The rows are grouped in 3 ways, from coarse to fine. Each group lies inside one group of the grouping before and may be the whole of it. The rows also spread widely along 11 directions, which tell nothing about the answers.
In the rows, 128 means zero.
Some rows, each with its group in each grouping after it:
[ 67 123 146 134 160 127 164 126  93 159 157 100 109 107 191  91 116 199
 124 109  94 122 148 106 111 101 151 162 180 156 148 151 121 159 100] -> K_621 K_697 K_972
[101 165 122 116  95 132 105 136  74 118 118 109 132 109 140 100 131 185
 138 156  98 105 122 142 104 114 122 157 130 131  80 104 147 151 102] -> K_571 K_664 K_237
[ 80 115 164 109 164 149 186 123 142 121 162 132 135  28 184  90  63 162
 182 152  34 115 126 124 107 135 122 109 167 183 123 144 170 173 113] -> K_571 K_626 K_42
[133  71 129 100 168 163 128 167 170 103 178 188 186  88 132  88 117 112
 144 186 103  35  53 141 100 101 101 126 136 135 108 169 212 128 129] -> K_621 K_293 K_741
[ 79 128 124 100 185 130 181 156 128 116 150 121 145 127 151 140 123 168
 146 108 112 133 126  88 104 130 141 161 143 129 141 125 135 115 158] -> K_621 K_293 K_324
[100 115 127  90 169 206 144 149 126 133 130  99 140  72 153 157 127 137
 188 138  69  68 124 163 104 135  90 140 107 137 141 120 166 122 150] -> K_621 K_697 K_671
[108 192 112 112 140 172  93 135 106  98 100  91 126 126 146 163 123 106
 132 174 132  98 138 184  87 114 146 179  96 175  99  82 133 142 173] -> K_571 K_683 K_659
[111 123 149 122 131 113 143 149 117 115 165 139 128 146 165  91 139 124
 120 139 138  97 112 102 100 111 129 145 172 120 123 139 124 156  97] -> K_571 K_664 K_412
[122 137 137  94 121 105  97 126 112  93  80 125 122 145 178 133 174 124
 146 148 108 115 132 129 123  66  70 121 185 154  80 125 113  97 183] -> K_621 K_365 K_857
[114 147 141  96 165 111 144 132 116 113  85  36 103 107 196 126 144 125
 155 140  89 153 138 187 132  72 104 105 169 191 113 110 115  75 154] -> K_571 K_331 K_347
[ 66 124 109 119 108 136 108 141  91  60  52 161  73 125 124 149 143 164
 187 154 127  86 172  64 148  96  84 138 138 153  77 114  47  31 190] -> K_571 K_626 K_411
[103  96 151  99 158 106 171 147 158  91 181 143 142  97 173  74 123 116
 160 125 122 140 107  82 122 130 113  96 180 158 148 158 122 127 103] -> K_912 K_984 K_898
[134 139 127 122 125  97  31 122  95 123 117 127 131 160 145 105 122 133
  81 195 163 105 149 162 105  73 128 161 136 183 108  87 122 123 163] -> K_912 K_984 K_114
[126 115 155  95 149 113 128 145 150  70 146 134 159  96 155  85 110 105
 158 176 124 133 111 130 113 120 119 107 149 157 127 126 137 131 113] -> K_571 K_683 K_660
[118  85 135 110 148 108 109 157 107 126 141 152 143 166 141  88 155 166
 108 143 146  82 111 105 117  89 117 152 161 116 135 146 126 107 121] -> K_621 K_697 K_80
[101 162 123 115 107 156  86 120  83 132  94  81 104 125 162 143 140 137
 153 159 107  96 153 166 109  93 107 166 131 158 103 100 121 128 151] -> K_912 K_33 K_875
[132 114 152  87  82 156  90 134  87 126 144 141 143  98 128  85 145 158
 195 148 102  97 122 115 112 160  73 135 118  92 136  92 134 149  72] -> K_912 K_998 K_722
[ 97 173 103 120 134 148 106 138 103 108 112  79 109 139 161 153 144 109
 129 139 151 129 140 149 106 105 136 162 113 175 118  96 105 108 152] -> K_912 K_984 K_114
[114 154 170  77 112 129 109 105  91  93 101 133 116 115 159 156 152 124
 187 129 107 138 197  99  92 152  84 136 138 121 160  65  65 148 159] -> K_621 K_697 K_671
[102 116 134 109 131  79 100 143 108  98 129 113 126 139 136  84 127 164
 132 148 153 168 153  91 136 111 129 130 140 165 142 101  77  76 118] -> K_912 K_984 K_114
[ 76 126 155 122 170 122 142 133 129  93 175 199 128 130 142 146  78 141
 122 149 144 112 180  53  75 145 162 179 148 152 158 112 100 175 176] -> K_621 K_293 K_324
[ 87 179 131  94 138 146 159 135 126  58 125 121 140 107 166 146 130 106
 154 127 128 143 136 105  89 144 155 155 131 151 127 123 102 156 138] -> K_621 K_697 K_80
[ 94 111 107 133 166 149 115 154  95 143 125 123 105 155 151 148 129 144
 121 139 140  88 132 123 121  97 129 168 151 161 124 121 118  94 175] -> K_912 K_998 K_722
[ 73 123 133 122 200 168 186 151 130 127 170 164 124 120 162 163  81 136
 129 137 117  86 135 105  80 135 157 170 143 153 138 132 144 158 177] -> K_571 K_626 K_42
[ 89 151 118 122 135 157 128 129 116 119 130  96 113  92 177 117 123 130
 149 142 105 106 129 143 111 104 125 145 139 184 107 129 126 132 126] -> K_912 K_984 K_114
[118 114 149  95 144 130 106 129 111 104 116 142 135 107 159 119 137 144
 151 154 100  91 137 127 112  95  95 133 157 147 116 123 135 121 161] -> K_621 K_697 K_972
[132 135 133  80 157 167 120 130 105 147 110 103 149 128 175 159 172 123
 147 137  83  65 106 181  87 101  87 154 136 120 121 120 174 140 165] -> K_621 K_697 K_80
[102 113 149 124 177 142 139 152 163  68 162 154 119 103 180 129 107  61
 134 168 156 100 139 114  99 103 147 128 163 190 156 152 100 132 151] -> K_621 K_697 K_972
[115 168 120  98 137  76  95 129  78  88  94 137 140 200 138 148 166 160
  95 123 170 150 141  91 103 104 140 184 158 122 103  93  93 119 191] -> K_621 K_697 K_671
[ 90 120 135 103 109 103 130 151 111  83 143 113 136 125 128  85 129 162
 170 136 147 159 136  72 131 138 128 136 137 126 143 123  80  91  79] -> K_912 K_33 K_875
[ 98 106 145 117 174  96 152 148 133 106 161 125 158 103 159  79  97 177
 128 136 111 148 116 101 126 113 155 129 172 170 137 148 133 134 110] -> K_621 K_697 K_671
[ 82 210 141 112  63 105 109  92  81  81  86  76  91  85 189  96 148 139
 182 125 103 178 176 105 117 120 112 130 156 175 100  93  55 146  96] -> K_912 K_984 K_114
[ 83 162 123 110 160 171 159 148 133  66 128 120 122 106 166 168 134  88
 158 130 140 113 133 114  95 127 145 158 126 159 132 132 100 123 157] -> K_621 K_697 K_972

New rows, each followed by its group in each grouping:
[ 87 144 144 109 132 161 134 119  98 140 144 110 121  96 164 132 107 149
 169 138  91 111 157 132  91 135 115 163 138 143 133 103 134 169 128] -> K_912 K_33 K_875
[102 144 123  82 139 139 100 136 112  79 100 132 151 103 120 158 116 168
 158 163 101 128 147 121 113 123  97 148 119 156  98  97 136 102 190] -> K_621 K_365 K_857
[105  77 139 111 172 116 140 158 107 146 120 100 106 140 151 127 151 167
 148 135  99  99 141 125 137  83  85 126 167 133 130 116 118  63 163] -> K_571 K_664 K_412
[124 165 141 110 112  70  71 139  96  65 108  99 127 151 133  92 122 138
 106 180 185 168 149 135 112 101 154 141 133 168 114  83  73 104 118] -> K_571 K_331 K_347
[114 153 145  75 135 105 146 110 108 114 130 118 154  94 175  94 138 168
 163 115  67 158 115 114 110 131  97 122 175 144 105 115 151 155 136] -> K_912 K_984 K_898
[101 160 174  83 108  93 115 115  91  61  99 145 108 123 144 150 136 130
 179 144 120 168 208  65  98 152  87 135 153 126 126  50  45 131 171] -> K_571 K_664 K_412
[121 177 121 116  93 141  19 111  69 131 114 118 141 120 124 111 110 167
 111 200 125 102 153 177  90 105 128 187  91 173  94  63 146 155 136] -> K_912 K_984 K_114
[101 130 180  96 144 115 154 104 118 115 142 135 111  76 190 102 100 154
 166 144  69 126 167 113  95 128  97 119 194 159 121 116 120 179 133] -> K_571 K_331 K_347
[ 72 173 118 136 116 124 109 127  98  87  95  82  81 135 172 142 128 118
 145 150 148 145 174 121 119  96 146 159 153 189 113 108  58 106 152] -> K_912 K_33 K_875
[ 77 110 125 117 166 142 132 136 121 115 120 140 114 107 151 150  97 157
 157 156  93  99 151 113 122  99 110 150 169 176 102 126 129  99 201] -> K_912 K_33 K_875
[114 151 158 134 111  97  93 130 102 100 119 111  92 150 178 105 139  96
 114 166 154 114 155 133  96  77 128 139 171 164 115 105  82 146 124] -> K_571 K_664 K_412
[125 142 162  65 176 169 169 135 137 118 152 106 144 123 179 181 155  68
 178 108 111 118 140 142  72 169 102 135 117 105 190  93 128 160 151] -> K_621 K_697 K_671
[ 69 100 181 118 126 136 184 100  99 154 130 119  73  78 212  96 135 175
 208  95  52 105 187  76 120 124  79 121 205 119 149 134  81 164  90] -> K_571 K_683 K_660
[ 74  76 133 141 144  91 115 151 122 106 133 165 117  98 140  67  93 211
 138 164 109 101 146  65 146  76 126 132 179 178 112 152 109  92 130] -> K_621 K_293 K_324
[109 149 157  95 148  65 134 113 129  63 152 188 140 149 175 120 125 111
 123 130 148 172 155  47  95 138 128 136 202 154 119 110  82 163 172] -> K_912 K_984 K_114
[106 159 161  98 105  67 100 123 123  52 137 123 148 100 144  80  94 124
 155 178 139 193 162  96 115 134 143 122 158 180 129  93  83 141 114] -> K_912 K_33 K_875
[119 126 144 103 139  93 111 127  99 120 113 153 146 139 157 102 125 169
 123 155 102 106 117 124 111  94 110 138 171 138  91 115 144 134 158] -> K_571 K_626 K_42
[103 118 140 114  90 164 120 145 110 132 145  88 121  95 148  86 140 136
 186 152 110  88 122 139 117 125 102 132 118 123 143 125 121 127  51] -> K_912 K_33 K_875
[ 77  90 111  99 128 160 119 159 105  99 134 159 141 105  90 119 111 198
 187 154 107  93 132  73 138 142  99 153 110 114 113 125 119  74 130] -> K_912 K_33 K_875
[124 132 151  82 139 120 117 135 132  83 125 135 157 104 163 107 139 116
 152 156 104 114 117 132 107 109 105 122 156 149 121 127 141 139 144] -> K_621 K_697 K_80
[118 156 133  73 146 121  96 111  67 136  96 131 155 133 144 152 150 204
 138 124  75 120 147 131  97 114  93 176 151 110  98  82 154 141 200] -> K_621 K_697 K_972
[ 81 183 125 103 127 139 171 129 111  78 106 109 106  91 181 158 137 129
 169 125  83 134 142 116 104 119 117 133 167 158  80 118 115 142 165] -> K_571 K_664 K_237
[101 137 144 101 135 172 154 141 146  75 129 120 126  72 187 122 139  72
 182 149 104  93 119 131  99 120 114 118 147 163 134 156 119 143 112] -> K_621 K_697 K_80
[ 74 133  96 127 178 168 107 150 108 110  85  75 117  81 138 146 102 183
 142 166  94 107 145 166 142  74 132 157 118 215 100 124 140  59 188] -> K_621 K_697 K_972
[102 114 119 123 153 120 111 158 115 115 132 105 139 124 134  88 112 168
 125 163 137 118 120 137 125 104 143 149 129 164 121 119 134 101 116] -> K_571 K_683 K_659
[ 95 131 145  82 153 137 194 136 117 116 142 117 141 114 180 126 167 152
 180  79  82 126 115  88 109 148 103 135 165  93 134 137 129 141 118] -> K_621 K_697 K_671
[ 92 147 128 117 140 146 141 137 127 106 133  91 120 102 170 131 115 108
 160 152 114 124 131 140 109 107 132 136 148 178 119 129 122 127 138] -> K_912 K_33 K_875
[ 87 112 146 113 207 110 185 165 128 140 163  75 122 167 175 145 135 127
 128  97 157 157 154 101  99 123 160 151 137 134 215 111  91 102 137] -> K_621 K_293 K_324
[ 55 148 142 110 123 171 156 131  94 102 117 122  93  62 148 146 103 174
 205 134  63 112 185  88 115 150  98 147 134 143 112  96  93 133 139] -> K_571 K_664 K_412
[ 68 156 112 103 154 107 157 140 102  81  79  98 112 111 150 142 119 194
 167 125  94 163 152  90 142 110 125 135 153 175  84 111  96  57 190] -> K_571 K_626 K_411
[113 102 154  95 145  97 126 139 106 110 133 137 137 145 159 107 158 153
 143 126 129 118 140  85 115 109 103 134 166 111 149 126 100 108 129] -> K_621 K_697 K_972
[ 86 145 139 101 142 120 136 144 105  92 135 132 135 102 131 127 101 166
 151 153 103 143 153  97 108 139 128 146 135 147 111  88 118 126 150] -> K_571 K_664 K_412
[ 97  96 131 122 144 108 161 169 124 111 157 114 123 155 159  85 159 134
 137 116 164 118 113  79 118 107 141 142 146 108 172 153  86  93  74] -> K_621 K_293 K_741
[ 74 142 110 141 109 126 137 150 127  48 117 149 114 103 148  85 119 145
 148 160 139 108 105  75 135  97 156 146 167 167  68 171  97 109  94] -> K_571 K_683 K_660
[121 152 133 100 127 121 105 130 109 104 126 117 145 113 160 113 124 131
 145 155 116 134 117 137 110 118 120 137 156 164 109 108 136 145 140] -> K_912 K_998 K_722
[ 86 123 106 130  92 151 115 172 114  70 125 111 125 112 112  78 132 149
 166 161 159  99 101 100 136 116 144 146  98 128 111 143  99  77  45] -> K_571 K_683 K_660
[106 118 135  80 156 149  98 152  95 123 106  86 124 147 112 188 136 157
 170 144 137 143 194 129 109 143  86 153  72 118 186  48  89  71 178] -> K_621 K_365 K_857
[157 133 167  72 137 152 105 136 129 109 166 142 164 122 148 120 132  81
 144 171 133  85 106 162  66 150 102 136 112 104 140  95 158 178 111] -> K_571 K_331 K_347
[ 96  69 143 137 124  94 138 161 112 117 163 168 112 134 146  61 139 172
 128 145 137  84 126  64 130  95 115 123 185 119 124 156 101 108  85] -> K_571 K_664 K_237
[110 102 171  78 136 172 121 104  91 166 131 137 122  93 159 151 131 160
 208 136  48  77 178 129  93 147  39 143 144 102 148  78 140 157 169] -> K_912 K_33 K_875
[ 89 106 106 107 157 163 166 151 131 105  84 118 109  55 170 139 140 160
 189 147  23  69  95 155 148  62  57  94 189 178  37 163 175  65 192] -> K_571 K_664 K_237
[108 178 176  82  99  94 118  82  82 103 120 142 140  74 167  81 107 200
 164 146  60 155 165 103  92 145 101 136 178 139  85  87 122 207 116] -> K_571 K_331 K_347
[ 92 121 123 119 131 131 135 145 109  94 126 160 114 151 148 127 144 138
 142 138 145  85 125  76 112 109 124 160 164 116 103 142  99 120 131] -> K_571 K_683 K_660
[114 131 147  78 105 130 137 136 107  95 119 110 161  81 154  77 165 170
 185 123  80 123  95 114 125 124  91 114 145 107 110 138 139 114  73] -> K_621 K_697 K_972
[ 92 146 129 127 102 107 102 148  91  86 107 110 105 133 141 109 131 152
 137 160 145 127 150 111 121 100 130 148 141 155  95 104  83 100 125] -> K_571 K_664 K_412
[ 94 108 128 103 127 134  92 153 101 107 114  99 120 121 107 130 118 159
 181 162 134 130 167 118 133 130  99 141  99 136 153  86  87  59 138] -> K_912 K_33 K_875
[ 91 139 144 102 106 165  91 113  72 120  98 152 104 111 141 148 143 165
 166 145  96  72 188 104  94 127  90 171 124 121 130  90  92 154 155] -> K_621 K_697 K_80
[ 99  68 163 104 151 149 176 146 141 137 191 163 108 109 179  97 141 106
 184 106 120  81 133  69 110 143  84 110 163 113 192 148 101 136  91] -> K_912 K_984 K_898
[110 136 131 107 160 145 117 125 130 121 141 133 133 116 172 134 116 118
 134 154 107  97 126 143  97 105 116 147 156 176 105 125 152 147 171] -> K_912 K_984 K_114
[113 173 126 120 130 117 110 131  80 144  99  88 104 208 189 155 195 112
  99 115 158  96 133 144  80  73 136 189 149 114 127 105 105 140 156] -> K_621 K_293 K_324
[ 94 132 153  98 124 108 111 135 103  90 170 174 174 113 118  79  95 202
 134 151 126 141 147  68  92 162 155 166 128 123 148 111 120 178  94] -> K_621 K_697 K_80
[ 88  88 157  86 153 153 141 119  93 143 103 138 102 104 152 156 139 179
 209 121  62  97 187  92 122 134  53 135 154 103 144  90  99  99 177] -> K_571 K_683 K_660
[105  95 148  90 206 148 185 148 155 104 148 144 135 116 182 163 138  94
 167 117 102 106 126 107 107 125 103 123 173 144 156 138 127 118 187] -> K_621 K_697 K_671
[ 93 165 117 120 167 138 175 156 131 101 160 110 162 120 159 119  96 132
 110 144 132 127  78 135  89 123 194 161 129 165 106 146 169 158 117] -> K_571 K_626 K_42
[ 75 137 133 107 167 107 176 139 116 108 129 131 123 134 172 139 137 166
 149  97 102 139 142  71 110 112 130 154 182 138 121 138 110 126 166] -> K_621 K_293 K_324
[100 125 122 104 138 155 133 159 119 101 116  88 122  83 145 126 126 142
 169 161  91 112 124 158 125 105 101 115 126 160 106 115 140  85 133] -> K_571 K_664 K_237
[121  95 165  80 162 116 124 126 103 136 131 155 149 106 144 111 110 187
 160 157  68  98 142 118 109 131  73 123 147 128 123  96 159 127 169] -> K_571 K_626 K_411
[101 124 122 102 185 173 158 160 149  96 138 106 144  99 151 148 106 114
 160 163 107 107 112 156 110 116 129 138 120 161 126 130 155 105 155] -> K_571 K_683 K_660
[ 87 145 125 140 119 124 100 136  94  97 114 118  84 133 153 105 118 153
 121 160 153 103 154 118 114  87 144 165 147 170 101 120  80 116 123] -> K_571 K_331 K_347
[115 119 144 108 159 149 123 119  74 213 121  65 128 114 177 115 125 195
 135 136  48  82 129 208 102  88 102 148 134 144 129  94 191 144 129] -> K_571 K_626 K_42
[ 84 137 143 116 148 147 138 142 130 107 172  98 121  83 156 108  91 124
 164 143 131 156 162 106 103 155 147 135 109 179 180 102  97 135  92] -> K_912 K_984 K_114
[ 87 119 135 136 128 167 133 121  73 164  86 130  50 165 201 165 174 119
 151 115 109  30 164 124  98  76  84 164 172 124 119 123  86 122 172] -> K_571 K_626 K_42
[104 176 142  95  91  90 106 123  68  89  91 107 116 141 142 126 157 165
 152 133 124 158 167 101 107 128 108 146 140 112 109  66  78 126 134] -> K_571 K_664 K_237
[113 117 148 105 173  97 138 142 121 121 132 102 138 145 182 111 145 133
 108 133 128 136 128 133 110  91 139 138 173 159 148 137 122 126 139] -> K_621 K_697 K_80
[ 96 118 101  91 175 155 168 170 180  53 175 160 179  61 131 109  90 124
 162 158 105 117  62 100 122 138 136 117 131 183  88 169 179 106 138] -> K_912 K_984 K_114
[107 133 157 109 142 118 106 130 104 119 154 138 138 127 155 101 117 151
 117 147 133 115 147 109  90 121 144 162 144 141 147 116 117 164 115] -> K_621 K_697 K_972
[ 57 103 108 123 143 128 162 168 135  74 126 158 133  81 124  98 107 202
 173 142  99 111 114  50 148 113 126 143 149 155  93 166 120  72 130] -> K_621 K_293 K_324
[ 59 109 131 138  96 137  92 125  89  92  76 153  62 100 148 130 128 184
 182 152 105  87 207  65 147  89  79 141 166 171  99 128  46  87 164] -> K_621 K_365 K_857
[103 121 149 112 142 119 129 137 113 108 136 137 126 123 154 107 111 147
 141 158 119 107 139 115 102 115 126 135 144 153 126 117 121 129 136] -> K_571 K_626 K_411
[115  56 161  88 171 121 108 133  97 171 146 152 153 116 133 102 125 221
 145 144  70  82 144 116 119 108  72 141 152 108 151 113 159 113 151] -> K_621 K_697 K_972
[140  80 172  84 154  97 107 132  92 190 170 136 167 165 142  91 147 198
 118 127 104 101 133 123  89 124  91 154 137  75 184  83 161 156 114] -> K_621 K_293 K_324
[116 137 147  92 141 142 123 136 131 116 153 110 162  77 158  97 107 131
 150 168  95 113 117 158  93 120 125 137 119 153 138 115 165 160 111] -> K_621 K_293 K_741
[141 157 138  77 152 127 105 125 110 104  89  85 148 133 176 155 172 100
 141 145 104 118 119 183 103  82  92 132 148 147 112 104 145 113 182] -> K_621 K_697 K_972
[ 85 168 130 105 138 177 130 137  88 116  98  89  97 108 154 184 130 129
 168 143  94 102 168 151  98 119 103 163 115 143 112  76 113 125 178] -> K_571 K_664 K_412
[112 157 134 112 130 151 117 139  91 138 130  93 124 137 156 137 142 135
 130 143 114  92 127 159  87 109 121 167 124 125 108 100 143 149 128] -> K_571 K_664 K_412
[ 49 155 103 145 115 132  95 118  63 128 102 121  84 120 141 119 108 222
 137 129 113 116 185  74 130 107 134 188 141 171  98 105  78 109 148] -> K_912 K_984 K_114
[167 120 163  33 143  74  72 142  88 126 141  88 236 129  89  73 146 219
 137 154 107 193 105 150 109 162  96 128  82  74 167  47 181 113  93] -> K_621 K_697 K_972
[ 85 157  98 150 110 170 118 164 143  51 128 138 125  49 143  96  83 122
 139 213 109  67  86 153 120  84 153 131 138 215  39 170 163 131 116] -> K_571 K_664 K_237
[ 95 141 136 128 100 134 120 126 104 117 143 111 101 101 177  76 138 126
 157 130 125 107 131 113 115 111 125 132 151 160 133 137 103 145  78] -> K_912 K_984 K_898
[103 133 142 128 135 117 116 148 112 107 125  96 104 134 162 104 120 124
 131 161 150 115 143 137 112 101 140 133 127 168 142 112  95 107 115] -> K_571 K_626 K_411
[128 115 119 135 117  91  71 148  74 153 127 124 148 175 133  58 134 199
  74 167 145  81  84 151 113  64 151 169 140 134  88 127 163 121  93] -> K_571 K_626 K_42
[109 114 127  88 142 120 126 152 105  86 110 161 135 160 113 139 146 156
 152 145 142 109 130  77 116 132 101 144 125 103 111  98 101  72 171] -> K_571 K_626 K_411
[ 92 105 147  99 144 144 132 132  97 127 154 169 139 122 133 122 130 190
 152 124 110  94 152  69  99 146 106 167 139  98 148 117 118 147 129] -> K_621 K_697 K_972
[116 130 119 101 189 129 142 166 124 121 129  51 138 129 151 126 122 145
 120 149 132 147 104 180 122  94 147 138 122 171 128 113 149  71 142] -> K_571 K_331 K_347
[128 182 166 101 118 132 116 106 111 103 125 100 115 146 207 155 163  57
 135 136 145 127 161 150  62 115 116 143 154 142 149 101  96 193 138] -> K_621 K_365 K_857
[117 124 122 123 191 171 125 165 134 145 167  91 159 138 163 130 113 103
  91 164 146  79  97 189  80  99 168 169 109 162 162 136 176 150 128] -> K_621 K_697 K_80
[ 68 102 126 148 171 144 164 157 118 131 154 111  99 132 163 112 100 154
 128 132 142 103 145  98 114 106 167 164 151 156 153 146 102 120 104] -> K_571 K_683 K_660
[102 150 161  84 131 150 127 105  81 128  97 137 115 114 179 158 151 145
 172 122  77  99 182 115  86 129  85 156 161 123 135  90 102 172 173] -> K_621 K_697 K_80
[133  94 188  72 134  82 135 118  92 146 117 124 119 156 170 107 173 155
 170 116 100 127 166  96 112 126  58 107 168  85 165  85  94 116 134] -> K_571 K_626 K_411
[ 95 114 152 107 136  70 122 127 101 115 108 130 118 129 157  93 137 193
 149 132 103 146 159  80 129  94 101 129 179 144 132 108  93  98 146] -> K_621 K_293 K_324
[118 104 147 112 157 108 140 139  99 164 146 118 129 154 173  91 154 161
 123 120 116  97 119 125 109 104 118 150 171 115 132 128 138 143 117] -> K_571 K_683 K_659
[118 151 127 105 171 146  84 142 114 124 104  59 133 130 147 164 120 106
 128 180 140 125 160 200  92  90 133 157  84 177 160  67 130  97 181] -> K_621 K_293 K_741
[153 145 150 109 140  67  93 144  94 134 145 100 154 218 159 110 164 114
  62 151 182 129 108 154  86  86 142 163 158 108 124  93 133 147 127] -> K_571 K_664 K_412
[ 79 113 109 104 171 179 185 153 105 144  95  79 105 103 164 155 148 173
 188 107  60  85 116 138 132 103  89 132 135 139 101 135 148  61 170] -> K_571 K_626 K_411
[131 128 143  87 153 131 113 131  96 143 127 111 155 148 150 136 145 147
 132 148 113 110 124 153  92 119 106 157 137 101 131  88 156 142 140] -> K_571 K_683 K_660
[ 87 184 113 125 147 134 135 154 119  95 127  46 120 143 173 137 134  97
 113 140 173 152 132 153  96  98 192 169 104 176 152 119  97 114 115] -> K_621 K_293 K_741
[ 99 144 124 137 135 111  99 139 110 103 122  96  95 156 172 119 143 103
 113 146 177 128 152 125 115  88 147 149 144 182 140 116  74 104 126] -> K_912 K_984 K_114
[ 79 144 144 110 121 150 118 113 103 103 138 163 106  91 147 128 103 148
 168 147 111 108 181  79 100 147 110 154 136 161 137 100  94 162 151] -> K_912 K_984 K_898
[ 59 171 132 104 159 170 203 134 138  70 104  81  89  50 190 159  99 108
 206 131  72 149 161 120 119 134 129 114 138 202 116 123  95 109 163] -> K_571 K_626 K_411
[ 58 123 114 140 171 159 160 145 127 109 114 121 100  66 168 127  79 166
 161 156  73  87 132 127 132  88 134 137 156 211  89 149 141  99 167] -> K_571 K_626 K_42
[ 88 112 126  98 175 149 161 158 115 141 157 117 155 126 133 135 123 185
 149 115  99 113 120 109 103 139 129 167 115 111 157 116 157 120 136] -> K_621 K_293 K_324
[110 131 128 135 113 117 101 134 101 130 116  92 103 147 185  96 156 116
 125 157 135  97 113 153 120  56 120 143 178 165  99 146 117 117 116] -> K_912 K_33 K_875
[ 87 141 130 130  91 164 128 137  90 118 112  85  91 119 172 106 173 131
 171 117 126  89 142 120 118 110 124 151 131 125 142 135  79 123  63] -> K_621 K_697 K_671
